The first 8 rows are patterns. Each new row is the sum of 2 different patterns, raised or lowered, with some noise. Before adding, each is slid sideways (what falls off one end comes back at the other) and multiplied by a number that may be negative. Names go in the order of the patterns.
Some rows, each with the names of its patterns after it:
[ 13   1  -3  -5   3  -8   6  16   2   2  -3   0   2  -1  -4   6   8  -9
  -4 -10   2  -1  13 -15   9   3  10  10] | mozut
[ 2  9 10 -5  7  4 15  4 15  6 -5  0  4 10 11 -1 13 -3  0  0  8  4 -9  9
 -8 -5  4  8] | Nelod
[ -6   0  -3  -8   5   5   3   2  -9   3   8 -10   0  -5   1 -11  -8   2
   6   7  -5 -17   8  -1   7   8  -5  -1] | beses
[ -2   2   1  -9   0 -14  -8 -18  -3   2   7 -12  -2 -11   1   3  -2   8
   0  -7  -5 -13 -11  -8   3  13   2   1] | ruf
[  6   6  -9  -2   4 -11 -13  -3   9 -11   1 -10 -16  -2  -1 -12  -2 -10
 -10  -9   9   8   0  -1   6  -5  -4  -3] | rif
[ -5   7  12   7  10  -6 -11   7 -10  16   0  -9   9   5   7   7  13  23
  10   0   2 -18   4   4  -1  -4  -1  -3] | mufo
[  1 -15  -7  12   3   0  -5   0   1  -3 -16   4   6 -16   6   1   0  15
   4   9  -4   0   0   9  -4 -11  -5  -9] | sadal
[ -2  12  -3 -14  10   2  -4  -1  28 -10 -25  -4 -11   7   7 -10  -3  -1
  -3   7 -14   9   8   3   3   3   2  -2] | bogam

New rows. What belongs after each?
[ -6 -19 -23 -17 -16 -10 -17 -19  -5 -15  -6 -12  -1  -8 -16 -21 -12 -11
  -1 -19 -16 -17 -22 -12 -10 -10  -9  -8] | beses ruf
[  1  -4  10   0  19  16   1  17  -3   5  10  -4  -3   1  -9 -10  -7  -1
   8   3  25   4   2  -1  14  13   1  16] | mufo sadal
[ -2   0  -2  -5   4  -9 -26  -2   0 -12   1  -3  -2  11  -5  -2   1   0
   4   2  -5 -20   4 -15  -4 -21 -14  -4] | mozut sadal
[  2  -1  -4  10   4   3  15  -3  -2   4   5   5  -2   8 -12  -9   0   4
  -3   6   7  -3   0  -2  12   1   6   7] | Nelod rif
[ -3   3  -4   5  -1 -12  10   3  -2  16  12   7  -8   9   0  13  10  -4
  -2   5   3   0   5  13  -5  -5  -2   1] | rif sadal
[ 12  -2 -14  -9  -2   0   3 -11   3  10  -1  -3  15  -7  -6  -6 -13 -10
  -7   7  -2  -2 -10   0   6   1   2  -1] | mozut sadal
[  8   9   0 -12  -5  -8   7 -22  -2  -3   1  -6   0  -5   2   6   6   3
  -3  -8  -6  -4 -12 -13  12  13   7   2] | beses ruf
[  2   4   2 -29   8  25  -5   8 -10  -6  -1  -5   1   6  -1   6 -20  -1
  -3   1   2  -6  -1  -3 -10  -1   4  -5] | beses bogam
[  2   4   2   7  14  14   5 -10   8  -1  -6   1   3  15   4  17  13  25
   3  -4   5  19  13  14   4  -8  18 -10] | mozut ruf
[ 10  -5  14 -10  -4 -12  18 -10   1  -5 -15 -11   0  11   6   5  10 -11
 -18  -2   3   8  -3   5  -3   2  -8  -4] | mozut Nelod
[13  3  2 -5 11  7  1 18  1  9 -1  8 22 15 13  2  3  7  1  1 21 10  5  4
 12 17 17 10] | mufo sadal
[-17  11   6   8  -4   0 -11   9  -2   5  -3   0 -14  -7   7  -2   9   7
  -9  -7   2   4   7  10  14   8   4  -4] | mozut mufo
[ 7 17 -6 22 33 22 34 13  6 19  0 14 15  5 17  2  3  5 13 17 13 18  8 -6
 17 14 15  9] | mufo bogam
[  1 -10  -4 -22  -7 -14  -7  -6  -1 -13  -8  -8   2   1  -1  -3  -9  -6
 -12  -5 -11 -13   2   6   0   0   1   7] | ruf mufo
[ -7 -10  -1   0  -2  -6  -4  -5 -12 -11  -6   7   5 -14   9 -16   1  11
 -10  -8  -3  -8  -8 -14  -7  -9 -10   8] | rif mufo
[15  7 11 15 18  0  7 20  6 16  4 12 19 10 26 28 23 19 29  9 21 12 15 13
 21  9 19 18] | rif mufo
[ -6   7 -22  11  17   3  22 -12   5  17   2  -4   4 -12   6   0 -10  -3
 -14  -3 -13  -1  10  -8   2   6 -16   3] | Nelod bogam
[ 10   2   3  12 -10  -3  -5   5  21   9  11   4  10  12  -5   3  -8  -2
  -6   2   4  17  -5   7  -4  14  14   3] | beses ruf
[  7   2  -6   9  13  -1   9  -6  15  -5   6  -5   2  -5 -20  -9  -6   1
  -7   0  14  -4 -15  -9  -5  -1  -8 -19] | ruf sadal
[ -4   2  14  13  -1  -8   8  13   6   8  10  -3  15  -4  13  -9   6   1
   4   4  11  -2   7   8 -13   3  -6   8] | mozut Nelod
[  0   3  -4 -26 -10 -24  -1   5   2 -14  -3 -13   4  -4   1  11   1  -6
  -3 -13 -12  -9   8  11  -5   6  -1   0] | ruf bogam
[21  4 13  7  1  6  6 11 13 12 18 -1  1  2  4 14 15  9 15 18  1  7 19 21
 19 15 14 -5] | mozut Nelod
[ 9  3  2 15  6 13 10 -1  7  6 12  9  5 13  1  2  7 10 11 11  6  6 -8  2
 10  4 -1  9] | rif mufo
[ 14 -13  -1  -1   0  -2   9 -13   3  -7   5  10  12  13  -3  -4   5  -3
   8  18   7   0  -6  -1  -1   5   4   4] | mozut mufo
[ 6  4  4 -4  9  4 -4  2 12 14 11 15 11 13 11 -3 -7  2  7 -6 -6  5  8  8
  5 -3 16 10] | beses mufo
[ 8  8 13  9 12 18 19  9 12  6  7 16  8  8  8 14 -1  7  9 13  9 13 -1 17
  7 19 17 19] | mozut Nelod
[ -8  -4  -6  -4   9  13 -13   2 -16  -2   2  -6  -3  -6 -12 -17 -15  -9
  -4   3  22  -4 -11   6   1   6  11   3] | rif mufo
[ -4  -2   6  -3   5   6  -3   3   0   1  15   8   2  -1   5  -3   0  -1
   2  -7  -2  -3 -15  -2   9  -3   2  -6] | rif sadal
[-11 -28 -24 -32 -25 -35 -35 -21 -19 -22 -15 -28 -21 -26 -15 -18 -18 -22
 -26 -20 -29 -19 -12 -15 -28 -15 -33 -25] | Nelod mufo
[ -1 -10  11  -3  -5 -13 -10 -14  -1  -5   1   3   6  -5 -15  -2  -1   0
  -8   0   3  -4  -2  -6   7   9   9   2] | mozut sadal
[-19   4   2  -2  14   2   1  -6  -8  -8   1  -2  -1  -4  -7  -2 -11  -6
   3   1  -9  -9 -12  -2  -2  -9  -5   2] | ruf sadal
[20 25 13 16 17 19 25  0 12 10  7  7 21 19  6 12 11  6 16 24  7 12  6  0
  3 22 29 28] | ruf rif
[  5   9  21  15  10  -5  -9  13  10   9   5  -8   4  12  10  14  13  23
  18  -1   1 -11   5  14   1  -5  11   2] | beses mufo
[35  8  0 10 -5 11 16 12 -3 10  6 13 15 28 17 11  0 -2 20  5 20 16 -6 13
 10 19 15 10] | Nelod mufo
[  7   2   8 -22  -3  -1  -5   4  -5 -12   4   5  14   4  18   1 -12  -1
 -17  17  14 -16   8  -3  -2  10  11  23] | beses mufo
[ 9  4  9 -5  7 -2  0 11 -1  7  6  3  2  0  1 -4 10 15 13  7 10  8  2 -2
  6 -1  3 -9] | Nelod ruf
[ -2 -24  -7   1  -6  -2  -6  -5  -4 -14  -3 -12 -22   5  -9 -17  -3  14
 -13 -29  -4 -12  -5  -8 -21  -8   2 -16] | beses bogam
[  6  14   3  18   4   9   5 -11  -1  -2   1  -5  -9   5   3  13  18  15
   4   2   0  13   6  14  -2  -5   2  -8] | ruf mufo
[ 4  4 11 14 -3 12  4  7  5 13  9 -1  2  6 13  9 -1 18  3  8  2 10  1  2
  6 -5 -6  1] | mozut Nelod
[  6   7 -11   0   3  -3  -1  11  -7 -10   8  20   9  15  -2  -5   3   5
  -3   6   7   9  -3  -5  -1   0  -2  -3] | mozut bogam
[ -8   7   3   9  19  -4  -7   3  -8  13  -1 -10  10   9  -1   2   3  18
   6   9  -9  -7   5  10   5   6   0  -5] | mozut mufo
[19 17 29 13  6 14 10 17 21 26  4  6  5  9 25 26 16 27 -1 14 18  3  8 13
 19  7 -2  8] | ruf mufo
[-26 -19 -10 -21  -9 -18 -19 -16   3  -4 -12  -4  -1  -8 -14 -11  -9   5
 -22 -12 -10 -23 -28 -12   3 -16  -9 -14] | mozut rif
[ -1 -11 -10 -17  -5  -9   1  -3  -4  10  -9   3   2   3  -1 -16  -9 -11
 -13  -9  -4  -2  19  -8 -10   9  -5  -3] | mufo sadal
[ -1  -8 -12  -2  24 -21 -30  -7 -24 -10  -2  -8 -16  -6 -15 -11 -18   2
  -8  -5  -9 -10 -10  -1  -2   5  -8 -14] | rif bogam
[-15  -4 -14   7   7  -4   0   1   0  10 -12   7  13   6  10   4   5  -5
   7   8  -1 -14   6  -2  -2   3  29  -7] | mozut bogam
[  9   2 -13  -1  -4   3   0  -7   0  -5 -11 -18   5   4  11 -10  -1 -18
  13  -7  -5  -5  -9 -16  -5  -6  -3  -8] | mozut ruf
[ -1 -22 -16 -20 -21  -9   1 -20 -10 -14 -15 -14   3   2 -10 -12  -5 -15
  -8  -5  -4   3 -22  -9   1 -20 -21 -12] | rif mufo
[ 2  5 -4  2  6  1  1  1 -7  1  1 -1 -1  5  7  3  2  2 -4 -2 -3 -6  7 -2
  2  4  6 12] | beses ruf
[  6  11 -13  -2  -4   0 -12   2  11  -4   4   3   3   7  -7 -13   8  -2
   0  -5 -17   6   0  14 -10  15  16  14] | mozut mufo
[  8  -6  -3  12   0   7  -5   1 -13   8  -5   0  -8  -7 -16   0   7  -1
  -2   4  -5 -21  -6  -1   5   4  -5  -8] | mozut beses
[  2  -5  13   4 -13   6   2  11  12   0  18   1   8   2  19   8  -5  -6
  -9   8   6  -8  13   0  -3   5   5   9] | beses sadal
[ 17  -5   6 -16  22   1 -27  -8 -16  -2  -7 -28 -11  -1  -4  22 -14   3
   7   5   4   5   5  -8 -13   3 -11  -5] | mufo bogam
[10  6 14 -9 13 13  3 11  9  6 -4 -3  8  6 14 11 -6 12  4 10 12  1  2  4
 10 -2 -3  4] | mozut beses
[13 11  7 11  0  8 10 17 12  1 11  2 -2  5 17  7 -4  9 -4 -1  5  7  7 13
  6 -3  4  7] | mozut Nelod
[-15   3   4  -8  -3  -2  -6 -27   0  12   3   2 -11 -16   3  -8  -6   1
  -9   6 -15 -15  -5 -12  -5  -5  -2  -5] | Nelod bogam
[  5   2   1   0  -3 -13  13   9   2  19 -11   2  16  -5   3   1   1 -15
 -22  -7   2  -4  19   0   0  -2   0   8] | rif mufo
[ 2  7  1 -1 -1  1 17 11  9 -2  7 18  5 18 10 20  9  1 16  5 19 14  7  7
 20  3  1 24] | Nelod sadal
[  3   0   1   3   0 -13   4   0 -12  -3   2   3  15  -1   7  -6   3   3
   7   3  -5  -5  -6  -3 -14  -6  11   9] | ruf sadal
[ -7 -14 -12  -4   0   3  -7 -23   4   2  -3   2  -6  -4 -21   1   5  -9
   6  -3  -5   3  -9  -1   5 -15   3 -12] | beses bogam
[12 19  9 -5 24 15  4  3 29  3 -4  0 -1 10  9  3  7 11  5 17  2 13 12  9
  9 17  8  1] | beses bogam
[ 11   6  -7   7   0  14  -9   2  20   9  13   5   9  21  11   4   6 -10
  12   2   0   0   1   1   0   9  12   2] | mufo bogam
[ -1  -6  18   2  12   7  15   2  -6  -5  -5   1  18  -3   3 -10 -10  11
   3   3   7  12   9 -10   3  -2   5  19] | beses rif
[ -6  19   1  11  12 -11  12  -7   7   4  12  -1   0  22   2   8   6  25
  12   0  10  -1  14   7  15  10  31   5] | Nelod sadal
[-12  -7  -8  10  -2   5  -1   9  -5 -15  10  -3  -1   7  -8   0 -14 -10
  -5  -4 -10  -1   5   9   5   7  17  17] | ruf sadal
